The rows are grouped in 4 ways, from coarse to fine. Each group lies inside one group of the grouping before and may be the whole of it. The rows also spread widely along 16 directions, which tell nothing about the answers.
In the rows, 128 means zero.
Known rows, each followed by its group in each grouping:
[141 130 128 129 121 121 161  99 129 132 157 146 132 157 124 169 111 156
  64 109 126  90 153 150 102 127 132 172  89 156 144 133 124 149 153 139
  97 117 142]  Z309 vaban tusi suf
[ 92  93 126 103 149 106 144 117 130 141 157 135 142 156 139 133 152 147
  87 134 179 116 144 121  68 113  87 134 120 171 119 156 100 103 130 170
  50 182 124]  Z436 fevuk Gebud neb
[126 156 117 111 128 168 161 100 123 136 136 140 146 138 104 143 170 148
 135 153 112 163 199 157 102 131 123 106  96 145 138 110  92 125 146 143
 120 149 122]  Z309 vaban tiku lele
[ 80  78 125 101 138 124 139 135 110 138 106 110 124 148 144 106 172 126
 130 133 184 110 129 179 170  73 160 152 141 166 103 139 104  80 133 136
 111 116 140]  Z436 fevuk Gedeg geve
[142 136 141 126 131 127 108 137 110 141 118 126 128 146 116 137 148 135
 123 178 161 126 146 186 158  99 158 127 136 125 129 118 124 119 135 108
 119 142 111]  Z309 Kazo kolok zubo
[122 128 156  48 117 119 153 157 166 142 133 141 200 147 109 111  43 142
 133  72 142 123  81 154 117 141 129 158 105 218 175 157 123 142  79 133
  93 186 107]  Z436 Nosi Nik mugek
[129 147 166  96 114 158 151 126  94 139 127 173 159 116 139 150 130 154
 230 138 119 145 127 123 129 113 133 137  93  99 116 133  74 123 138 177
 190  92 149]  Z309 Kazo Zuf laba
[145 156 123 146 154 135 117 143 151 139 143 128 137 142 114 111 209 137
 108 132 126 104 158 116 149 131 123 136 104  55 114  95 101  81 199 144
 146 179 120]  Z309 Kazo Kip bup
[152 153 161 127 140 134  81 222 185 140 159 144 169  82 100 158 136 105
 164 161 144 163 130 127 136 125  99 105 136 105  96 148 165  91 159 112
  89 166  96]  Z436 Nosi Nik fir
[145 120 127 114 145 116 120 128 161 177 147 120 161 153 110 124 122 120
  95 115 164 131 121 146 122 145 107 122 132 177 149 149 137 108 113 129
  67 180 117]  Z309 Kazo kolok riku
[168 158 131 151  92 117 153 136  79 132 153 131 108 193  81 118 153 168
 114 140 152  76 167 133 171 102 136 159 113  79 106 111  98 120 138 139
 106 116 132]  Z309 vaban tusi Luse
[162 185 148 161 130 103 114 131 190 135 146 126 117 167  88 145 118 150
  63 111 138  90 161 103 103 193  91 169 105 119 145 130 154 137 144 119
  86 157 137]  Z436 fevuk Gebud mubog
[125 126 154 124 126 114 128 158 144 133 148 144 147 134 108 156 129 135
 130 140 150 146 130 126 121 131  99 142 127 131 119 136 152 106 141 132
  89 152 127]  Z436 fevuk det kig
[110 167 138  90 130 111  74 117 193 158 137 101 127 130 128 127 124 142
 140 151 133 115 155 117 138 124 142  97 144 128 129 133  94 133 118 155
 118 140 138]  Z436 Nosi teru buzil
[176 178 138 107  98 110 115 143 113 191 142 121 143 179  79 113  95 143
 133 134 170 118 106 175 247  64 198 130 151 167 128 158  88 120  64  99
 128  67 142]  Z436 Nosi teru buzil
[152 136 138 138 127 129 148 139  87 122 137 163 140 150 112 145 108 156
 108 151 150 122 165 157  58 127 103 140  97 153 132 144 113 152 128 128
  62 166 103]  Z309 vaban tiku lele
[122 144 145 123 130 113  91 162 149 117 120 130 156 144 113  94 141 140
 147 142 126 133 136  96 121 153 129 118 121  70 139  94 121 101 167 138
 128 215 108]  Z309 Kazo kolok riku
[ 92 112 188  88 154  83 114 152 227 139 139 119 140 122 108 158 142 130
 144 125 200 128  75 113 142 161  78 173 140 146 136 165 126  88 109 167
 154 136 130]  Z436 Nosi teru buzil
[142 112 134 127 123 122 215  98  69 154 175 168 140 189 110 147 174 176
  83 104 162  84 117 151 156  95 113 212  88 131 120 146  64  95 145 164
 154  97 147]  Z436 Nosi Nik mugek
[133 156 161 142 122 141 116 207 152 102 116 155 137  93 106 152 118 130
 168 128 142 121 173 113  80 150 100 133  92 123  76 163 138 119 156 138
  83 106 128]  Z436 Nosi Nik mugek
[123  97 130 157 142 106 131  94 140 154 126 127 118 146 119 140 164 131
 111 137 163 142 138 141 107 169  96 167 130 145 138 127 136  97 136 127
 127 147 147]  Z436 fevuk Gebud mubog
[147 126 109 137 124 150 175 139 126 138 117 125 133 152  64 117 181 128
 127 106 158 142 164 180 167 140 134 156 104 163 123 128 117  89 127 121
 122 120 132]  Z309 vaban tiku lele
[144 160 135 104 152 137 166 158 148 121 155 150 158 159 111 126 148 159
  84  84 150  65 147 115  90 130  96 163  71 128 123 146  85 117 157 181
  86 183 110]  Z309 Kazo Zuf laba
[115 130 140 126 134 134 120  95  95 191 112 129 145 155 155 107 109 130
 125 136 131 155 147 140 128 105 145  81 123 178 129 141 109 107 119 116
  66 120 147]  Z309 vaban tiku lele
[109 146 203 105 138 108 109 145 205 144 146 130 129 132 119 198  96 131
 115 146 163 129 126 113 107 158  78 124 124 145 133 158 178 128 134 146
  69 117 134]  Z309 Kazo kolok zubo
[141 139 172 133  99  84  95 126 147 147 132 140 168 159 117 114  53 140
 140 113  95 152  86  85 148 178 143 141 126  98 185  90 164 127 140 104
 137 182 136]  Z309 vaban tusi Luse
[112 108 182 103 124 129 107 123 118 180 128 126 150 140 173 117 120 128
 166 172 122 144 110 140 159 112 107 116 146  94 126 108 157  96 147 112
 107 168 127]  Z436 Nosi teru buzil
[ 90 150 173  84 164 105 119 124 181 160 130 111 147 156 130 126 149 139
 104 128 180 123  93 128 172 112 127 137 133 161 143 144 100  88 115 145
 136 144 132]  Z436 fevuk det kig
[106 153 168 101 107 102 126  99 153 133 141 152 152 156 124 153  82 165
 128 139 105 152 133 100 107 153 134 135 109 135 167 119 113 142 136 143
 139 133 148]  Z436 Nosi teru buzil
[213 140 139 149 152 132 104 133 157 228 159 105 141 122 124 104 131 106
 159 100 180  76  95 139 151 154  54 146 142 125 111 172 126 105  83 140
  96 151 125]  Z309 vaban tusi suf
[132 146 114 137 137 121  96 136 189 121 124 121 135 110 104 147 134 122
 107 124 123 136 169 133 106 158 148 123 113 150 142 121 130 129 154 123
 111 145 131]  Z309 vaban tusi Luse
[111 185 141  79 124 146 125 190 129 103 147 156 161 132 107 164 130 148
 122 159 134 140 178 141 143  46 185  81  99 146 100 140  94 124 159 145
  76 114 112]  Z309 Kazo Zuf laba
[ 98  91 116 149 117 113 169 121 102 148 156 150 145 167 120 140 160 136
  74  88 124 143 152  90 151  96 147 130  98 143  98 129 124  59 190 147
  65  89 179]  Z309 vaban tusi Luse
[189 165 167 140 132 111 102 141 120 181 166 161 153 135 120 170  92 138
 129 179 162 142 116 149 123 112 101 129 137 142 130 167 122 140 101 105
 103 124 114]  Z436 Nosi teru buzil
[ 70 119 139 104 136 117 166  85  72 135 119 137 124 195 159 104 173 180
  70 136 145  86 146 145 156  63 178 156  99 134 126 118  49  94 167 152
 138 111 149]  Z436 Nosi Nik fir

New rows. What belongs after each?
[125  98 137 152 119 135 154 114  83 137 132 146 104 143 136 171 165 140
 119 163 157 121 172 168 119 103 116 162 114 134  92 137 143 109 157 123
  93  84 152]  Z436 fevuk Gebud neb
[143 160 169 125 136 125  99 135 186 154 146 133 151 119 134 142 122 133
 146 140 113 129 134 104 110 172  83 133 118  90 136 124 142 120 154 135
 128 170 128]  Z436 Nosi teru buzil
[201 174 152 133 143 148 104 159 157 186 181 162 160  95 143 187  87 121
 132 120 119  95 127 134 114 110 102 128 104 123 102 172 143 146 145 129
  78 103 134]  Z309 Kazo Kip bup
[166 190 161 125 121 126  90 176 156 148 128 139 148 130  97 143  82 132
 153 136 149 126 147 119 122 135 131 102 117 140 116 160 127 140 108 127
  80 115 127]  Z309 Kazo kolok zubo
[128 125 147 145 124 113 110  87 147 177 156 141 134 136 137 157 111 137
 118 146 113 152 155 100  71 174  81 111 125 136 140 137 145 124 147 139
  80 142 151]  Z436 Nosi Nik fir
[106 140 161 131 105 121 106 130 121 105  99 139 119 147 113 137 113 146
 150 191 120 169 189 126  81 162 132  95 118 109 144  90 158 141 156 117
  92 161 121]  Z309 Kazo Kip bup
[104  91 125 103 139 118 174 106  88 142 133 152 164 181 122 129 134 148
  73 129 166 146 132 160 106 105 138 138 105 200 153 139 101 103 130 137
  80 159 124]  Z309 Kazo kolok riku
[157  95 141 114 135 132 172 122  91 180 161 135 154 164 138 110 138 140
 125 103 165  81 102 148 138 109  77 167 114 134 120 143 110  99 117 152
  86 167 123]  Z309 vaban tusi Luse
[144 120 106 125 125 142 137 134 150 153 169 115 114 124  97 165 175 127
 115 132 146 106 170 171 153 101 121 140 129 132  95 140 129 112 146 148
  86 111 136]  Z309 vaban tiku lele
[119 114 126 131 127  99 109 121 159 120 120 129 142 131 101 121 125 135
 139 130 141 153 144 112  76 186 115 133 122 142 160 113 118 124 128 145
 124 190 122]  Z309 vaban tusi Luse
[119 132 149 112 109 114 165 134 159 123 160 113 134 192  74 130 161 147
  69 122 139 116 146 133 178 140 115 156 115 108 150  89 163  94 164 131
  92 177 119]  Z309 vaban tusi suf
[136 166 163 160 135 137 171 107  91 155 151 178 158 177 151 134 143 164
  95 106 111 116 148  70 103 135  92 154  70 100 117 135  96  95 186 147
 111 114 163]  Z436 fevuk Gedeg geve
[137 122 126 153 123 131 153  77  95 160 134 166 159 156 142 138 131 148
 101 130  94 164 157 127 100 147 130 140  95 140 149 114 109 110 166 116
 133 131 156]  Z436 Nosi teru buzil
[107 159 165 134 109 116  93 182 117 102 114 120  96 142 113 133 142 145
 149 179 162 104 179 117 154  83 154 104 128  85  74 125 123 113 155 136
  78  94 130]  Z309 vaban tusi Luse
[106 118 150  91 145 116 170 115 145 137 137 136 151 174 117 131 137 155
  67 119 168 108 124 164 116 131 109 171 102 187 160 144 107 113 125 138
 104 167 113]  Z436 Nosi Nik fir
[173 179 149 121 150  94 110 122 184 165 156 145 176 154  93 153 101 142
  65 128 150 142  87 156 161 140 152 162 122 173 192 144 106 130 107  93
 166 150 114]  Z436 Nosi teru buzil
[139 164  99 117 119  90  97 156 163 144 183 131 150 148  86 124 125 154
  88 101 138  98 141  92 144  95 168 122 126 133 114 153  62 117 135 163
  99 136 136]  Z436 Nosi Nik mugek
[156 137  95 134 156 107  79 145 176 179 163 139 167 105 113 148 135 108
 112 112 148 156 124 119 123 117 151  98 134 171 125 165  98  99 133 144
 100 138 138]  Z309 Kazo Zuf laba
[ 84 134 133 102 104 121 119  39 177 155 140 113 114 147 126 165 127 153
 122 152  84 161 184 122 101 175 134 108 128 146 170 102 127 144 147 150
 136 120 167]  Z436 Nosi Nik fir
[156 133 134 115 104 127 110 146  95 155 116 120 145 160 105  84 124 138
 177 144 146 120 118 160 189 110 163 134 142  99 134 108 115 114 113 117
 140 161 117]  Z309 Kazo kolok riku
[183 164  92 138 151  99  91 117 183 168 154 124 133 133  90 141 127 135
  88  96 166  91 131 137 114 148 147 148 123 171 148 169  71 142 102 158
 133 131 136]  Z309 Kazo Zuf laba
[109 122 111  83 104 141 155  55 131 157 125 104 124 161 112 124 142 149
 136 136 123 133 165 182 153 126 161 127 125 169 166 102 100 139 105 146
 143 129 145]  Z309 vaban tusi suf
[160 206 181 132 158 122  60 150 121 152 121 154 157 128 157 128 102 146
 143 188 142 126 124 122 112 103 147  91 119  98 141 133  89 143 137 119
 136 166  97]  Z309 Kazo Zuf laba
[216 140 136 182 103 130 130 128 120 167 132 152 129 135  96 168  86 126
 116 127 125 127 149 182 127 172 114 182 113 153 136 146 177 151 121  71
 108  87 144]  Z436 Nosi teru buzil
[171 152 109  85  97 160 134 139 122 186 180 102 132 153 112 141 130 132
 120 126 118  77 159 194 217  50 151 125 145 130  91 130 145 129 124 120
  55 116 135]  Z436 fevuk det kig
[119 109 130 136 109  97 133 115 115 118 103 142 132 167  96 131 101 149
 110 126 153 142 141 142 106 158 158 155 113 167 159 127 126 131 124 123
 118 127 143]  Z309 Kazo kolok riku
[139 154 136 111 120 110 137 172 145 134 194 147 172 155  83 155 153 140
  82 130 139 136 114 125 215  59 173 132 123 107 123 120 118  83 172 126
 115 137 120]  Z309 vaban tusi suf
[120 143 106 133  98 121  92 144 107 150 115 117 121 131  94  91 165 138
 201 150 140 149 166 120 178 101 184  94 148 106  88 127  60  90 122 149
 154  90 154]  Z436 Nosi Nik mugek
[161 132 122 126 147 158 148  45 103 177 142 126 115 159 163 155 148 152
  75 159 127  75 180 197  79 133  98 147 106 142 151 119 111 163 141 136
  98 161 123]  Z309 Kazo kolok zubo
[148 179 113 150 141 146 130 119 129 115 102 138 124 129  80 141 186 147
 120 178 152 152 198 189 112 146 155 138 103 155 142 123  69 131 132 113
 180 119 111]  Z436 Nosi Nik mugek
[116 114 111 124 101 108 103  78 111 140 127 117 110 152 144 125 113 154
 136 153 118 110 163 146 109 123 163 137 143 129 142 110 105 155 131 138
 124 136 152]  Z436 fevuk Gedeg geve
[145 111  91 172 158 143 134 104 124 156 139 141 117 111 135 163 208 125
  88 148 142 127 194 166  96 122 116 146 108 145  92 145  98  97 175 133
 115 100 150]  Z436 Nosi teru buzil
[106  79 146 135 141 126 117 115 100 139  70  96  90 159 143 117 168 119
 107 189 184 121 161 217 134 124 132 135 144 151 133 105 170 107 140  98
  82 162 107]  Z309 Kazo Zuf laba
[166 141 135 153 119 116 106 133 103 145 105 142 138 147 125  98  87 147
 132 129 137 104 143 146  88 157 129 150 113 141 142 137 113 145 117 108
 108 162 120]  Z436 Nosi Nik fir
[118 176 217 101 141 170 132 117 137 176  93 140 171 134 173 116 122 131
 185 158 100 162 122 134 160 145 103 115 100 100 142 105 142  98 150 101
 159 140 131]  Z436 Nosi teru buzil
[111  82 178 110 125  92 110  87 138 206 174 123 154 167 160 132 127 129
 120 166 129 161  78 118 171 127  86 126 167  96 157 101 171  79 145 120
 109 194 133]  Z436 Nosi teru buzil
[ 72  78 160 137 143 116 146  55  76 145 114 135 108 158 173 134 183 152
 127 187 157 144 150 133  95 124 103 131 121 114 131 105  99  95 161 156
 140 136 143]  Z309 vaban tusi suf
[172 208 135 158 123 144 118  86  96 158 152 142 103 167 139 150 139 176
  77 179 106  73 211 146 102 112 130 124  99  95 121 123  84 164 162 123
 104 113 132]  Z436 Nosi Nik fir
[173 130 137 176 168 144 100  84 117 202 129 143 122 106 170 160 161 115
 139 160 145 129 146 153  91 147  92 124 121 127 117 149 116 116 146 132
 132 110 145]  Z309 Kazo Zuf laba
[ 80  92 155 107 140 113  92 101 187 159 110  88 106 134 141 162 152 111
 109 159 152 138 138 167 167 132 145 119 155 148 136 116 177 101 150 122
 105 116 147]  Z309 Kazo kolok zubo
[127 142 150 119 132 138 145 131 117 150 140 142 137 145 111 156 164 140
 113 168 154 145 151 175 159  96 135 132 120 148 122 137 117 102 142 115
 122 106 123]  Z436 Nosi Nik fir
[135 122 177 142 145 130 102 114 139 154 118 162 145  88 195 159  96 136
 172 137 106 112 119 116  66 161  90 162 100 104 121 145 129 140 162 137
 152 120 153]  Z436 Nosi teru buzil
[124 162 168 125 132 121 124 184 132  91 117 159 138 134 129 126 120 160
 150 112 143  79 144  87  87 136 118 156  79  83 101 140  97 125 168 176
 117 142 126]  Z309 Kazo Zuf laba
[ 33  86 189 130 133 119 163  66 116 133 115 144 102 156 176 184 165 153
  90 161 129 147 162 117 106 129 111 144 101 134 117 120 142  88 199 148
 116  65 178]  Z436 Nosi Nik mugek
[150 133 137 167 127 134 108 108 112 149 119 150 116 110 153 172 102 135
 130 139 111 118 162 154  95 131 144 142 105 139 117 141 132 153 154 111
 113  80 156]  Z309 vaban tiku lele
[139 175 172 172 135 135 109  96 135 167  99 115 109 160 139 126 142 130
 106 151 121 125 167 123 157 159 127 117 108 103 134 102 152 107 164  94
 114 102 150]  Z309 vaban tusi Luse
[181 230 190 137 179 161 159 138 173 125 126 144 133 149 122 156 147 160
  73 126 156  49 160 151  78 179  42 190  60 121 140 147 119 154 145 129
 123 164  96]  Z436 fevuk det kig
[115 158 128  99 109 121 167  93 148 138 164 134 135 172  77 158 132 163
  98 121 147 136 171 120 119 131 128 123 102 174 146 141  86 131 112 172
 100 107 146]  Z309 vaban tusi suf
[172 162 131 160 131 137 150 109 100 159 152 153 132 172 100 153 166 144
  82 154 139 138 175 147 125 129 115 129 102 123 133 122 117 112 156 125
 100 131 129]  Z309 Kazo Zuf laba
[ 97 113 132 120 132 132 133 108 143 140 113 122 136 144 120 108 174 138
 158 126 132 144 161 102 111 167 108 117 113 109 127 107 106  86 155 171
 129 162 146]  Z309 Kazo kolok zubo
[138 101 125 134 118 107 159  62 117 147 148 149 153 184 136 139 103 158
  54 107  97 122 118 155 113 160 137 199 105 146 197  89 148 137 159 100
 134 190 144]  Z436 fevuk Gebud mubog
[145 134 134 143 154 131 121 110 135 177 136 149 172 135 147 143 134 121
  80 137 116 165 131 156 137 122 144 126 113 162 149 128 128  98 161  85
 119 140 135]  Z436 Nosi teru buzil
[163 119 134 144 161 133 160  93 114 192 170 145 159 160 147 147 160 135
  63 117 139 112 113 156 135 119  84 172 111 139 138 134 132  95 155 117
 103 165 133]  Z436 fevuk det kig
[156 147 143 152 111 124 154 125 100 144 155 163 158 165  84 171 128 137
  81 161 134 187 144 164 168 106 158 129 113 155 153 115 148 108 151  81
 111 111 126]  Z309 vaban tusi suf
[126  91 136 142 108  94 109  63  88 168 139 131 101 162 148 148 118 154
 134 161 142 106 131 137 121 124 139 150 144 110 137 123 112 140 130 150
 136 105 163]  Z309 Kazo kolok riku
[135 109 144 124  94  91 141  93 116 154 154 132 137 192 104 133  92 156
  92 117 119 123 104 143 167 133 150 170 131 125 176  98 149 132 133 113
 118 156 140]  Z309 vaban tiku lele
[147 130 138 144 118 116 110  76 144 194 133 129 145 142 113 138 121 127
 133 144 116 181 123 147 154 170 137 129 141 148 173 116 138 113 123  98
 161 127 150]  Z436 Nosi Nik fir
[123 150 166 178 139 144 129 106 118 131  98 144 112 146 164 139 147 144
 103 149 103 114 189 117  80 172  94 151  86  88 119 101 162 119 200 104
 101 138 150]  Z436 fevuk Gebud mubog
[101 141 152  96 108 130 138  96 142 142 144 108 105 177 124 148 145 156
  92 177 125 114 193 153 134 118 114 116 130 122 130 104 143 132 150 134
  70 143 132]  Z436 Nosi teru buzil
[133 123 161 153 132 105 145 122 117 120 146 166 161 180  95 159 139 147
  67 178 142 189 147 126  80 172  90 135 109 125 177  97 167 109 171 104
  89 211 100]  Z309 Kazo kolok riku
[120  87  65 130 123 103 158  86  49 148 152 158 151 174 101 120 146 159
  81 142 161 168 160 161  93  75 177 114 123 209 143 140  40 114 110 143
  88 147 132]  Z309 vaban tiku lele
[117 142 172 135 131 105 122 149  89 125 127 153 121 159 149 133 113 161
 126 157 181  85 138 116  95  93 114 148 116 128  98 164  93 129 130 149
  83 110 133]  Z436 fevuk Gedeg geve
[131 123 168 136 147 146 135 136 152 159 165 131 126 120 136 167 206 126
 146 166 148 124 136 135 154 127  61 157 131  62  92 117 159  75 179 139
 129 150 130]  Z436 fevuk Gebud mubog
[148  98 110 140 146 154 173 126 102 148 149 124 121 164 133 117 221 137
  84 116 144  66 163 168 148 111  97 176 101  83 101 105 126  77 193 151
  98 175 121]  Z309 Kazo Zuf laba
[103 154 172  96  94 139 121 173 152 120 135 135 156 131 121 129 127 139
 201 125  94 138 124  97 203 110 156 137 123  58 109  99 145  94 177 137
 156 117 150]  Z436 fevuk Gedeg geve
[137 162 156 153 129 121  80 121 182 130 122 125 124 113 101 161 129 129
 146 183 115 175 170 129  93 192 108 107 131 106 159 100 160 143 149 110
 130 168 116]  Z309 vaban tiku lele
[115 109 123 111 135 125 159 115 133 116 146 172 150 114 139 177 133 157
 116 112 131 114 139 145  82 117 136 183  85 160 124 155  75 133 155 165
 156 101 152]  Z436 Nosi teru buzil
[170 160 151 154 126 129  90 127 140 205 145 120 139 138 133 124 127 120
 131 139 119 123 126 138 188 125 132 119 140 104 119 130 147 100 144  92
 115 116 143]  Z436 Nosi Nik fir
[134 165 172 135 132 133 162 112 175 151 117 121 151 177  86 108 151 139
 110  91 115 142 118 122 184 196 112 166  95 106 176  90 148  85 155 111
 166 161 136]  Z309 vaban tiku lele
[ 90  86 135 112 172 118 146 100 150 176 128 108 134 163 128 127 200 115
  74 134 192 149 128 156 147 122 107 120 133 183 136 137 124  55 139 148
  88 155 130]  Z309 Kazo Zuf laba
[147 109  60 147  88 151 147  88 104 163 156 122 112 141  84 149 198 132
 121 142 100 152 203 190 190 101 184 131 134 132 110 102 114  99 163 116
 138  81 165]  Z436 Nosi Nik fir
[ 99 126 167 115 138 137 145 104 140 149  83 115 119 141 146 123 126 134
 140 115 160 110 140 154 132 142 126 144 100 172 128 145 122 114 120 137
 120  85 153]  Z309 vaban tusi suf
[177 132 136 136 144 130 103 144 125 197 180 119 128 128 145 128 171 127
 148 143 163  69 107 146 183  81  96 158 153  71  79 144 115  92 134 139
 115 147 130]  Z436 fevuk Gebud mubog
[166 125 119 134 124 162 174  91  86 169 111 157 175 152 123 121 120 133
 106 117 105 160 139 211 139 139 157 162  92 189 173 116 127 121 135  72
 145 141 127]  Z436 Nosi Nik fir
[165 152 111 136 136 141 144 112  98 170 142 147 158 144 133 108 129 145
 119  99 133 101 145 132 117 108 137 133  92 149 121 150  63 121 127 147
 112 127 139]  Z309 vaban tusi suf
[127  81 130 149 128 104 144  72  90 175 166 163 157 161 142 158 153 141
 103 137 120 163  99 124 150 119 140 158 125 111 151 108 117  86 174 134
 163 128 161]  Z309 Kazo kolok riku
[139 103 104 112 142 129 134 109  90 191 150 134 157 154 146 110 149 129
 109 116 152 120 123 155 148  73 151 116 127 166 119 146  83  91 127 149
  87 144 139]  Z309 Kazo Zuf laba
[109 101 156 125 140 160 146 113 125 134  62 139 151 126 153 108 123 118
 158 127 116 161 155 162  77 188 106 133  88 155 154 101 166 114 155 105
 113 170 126]  Z309 Kazo Kip bup
[ 92 104 117  97 147 119 119  77 176 163 135 130 157 120 131 152 153 125
 129 129 125 181 125 136 123 142 155 113 127 171 166 120  99 103 140 153
 163 138 153]  Z309 Kazo Kip bup
[160 175 137 120 125 144 123 220 138 108 115 137 143 117  76 121 137 134
 154 135 173 102 162 170 142 106 141 141 107 142  89 160 103 120 118 121
 103 124  98]  Z436 Nosi Nik mugek
[156 131 107 138 166 137 171  61 126 190 169 149 162 161 135 162 184 140
  29 128 134 135 140 182 141 108 130 161 101 181 157 135  87  97 156 112
 140 128 139]  Z436 Nosi teru buzil
[157 146 173  98 128 171 155 154 139 145 119 130 154 127 139 143 101 125
 142 114 124  87 131 192 154 123 112 164  92 138 129 126 172 138 140 101
  95 138 111]  Z309 vaban tusi Luse
[ 98 167 180 137 118 107 115 112 120 127 101 120  97 183 123 124 139 161
 125 180 162 122 165 117 138 136 130 128 128 112 130 119 114 119 134 128
 122 106 142]  Z436 fevuk Gedeg geve
[176 115 116 152 143 144 149  89 128 194 160 136 153 152 109 155 174 115
  86 135 134 153 133 179 164 142 114 149 124 140 150 116 151  92 153 101
 127 145 133]  Z309 Kazo kolok riku
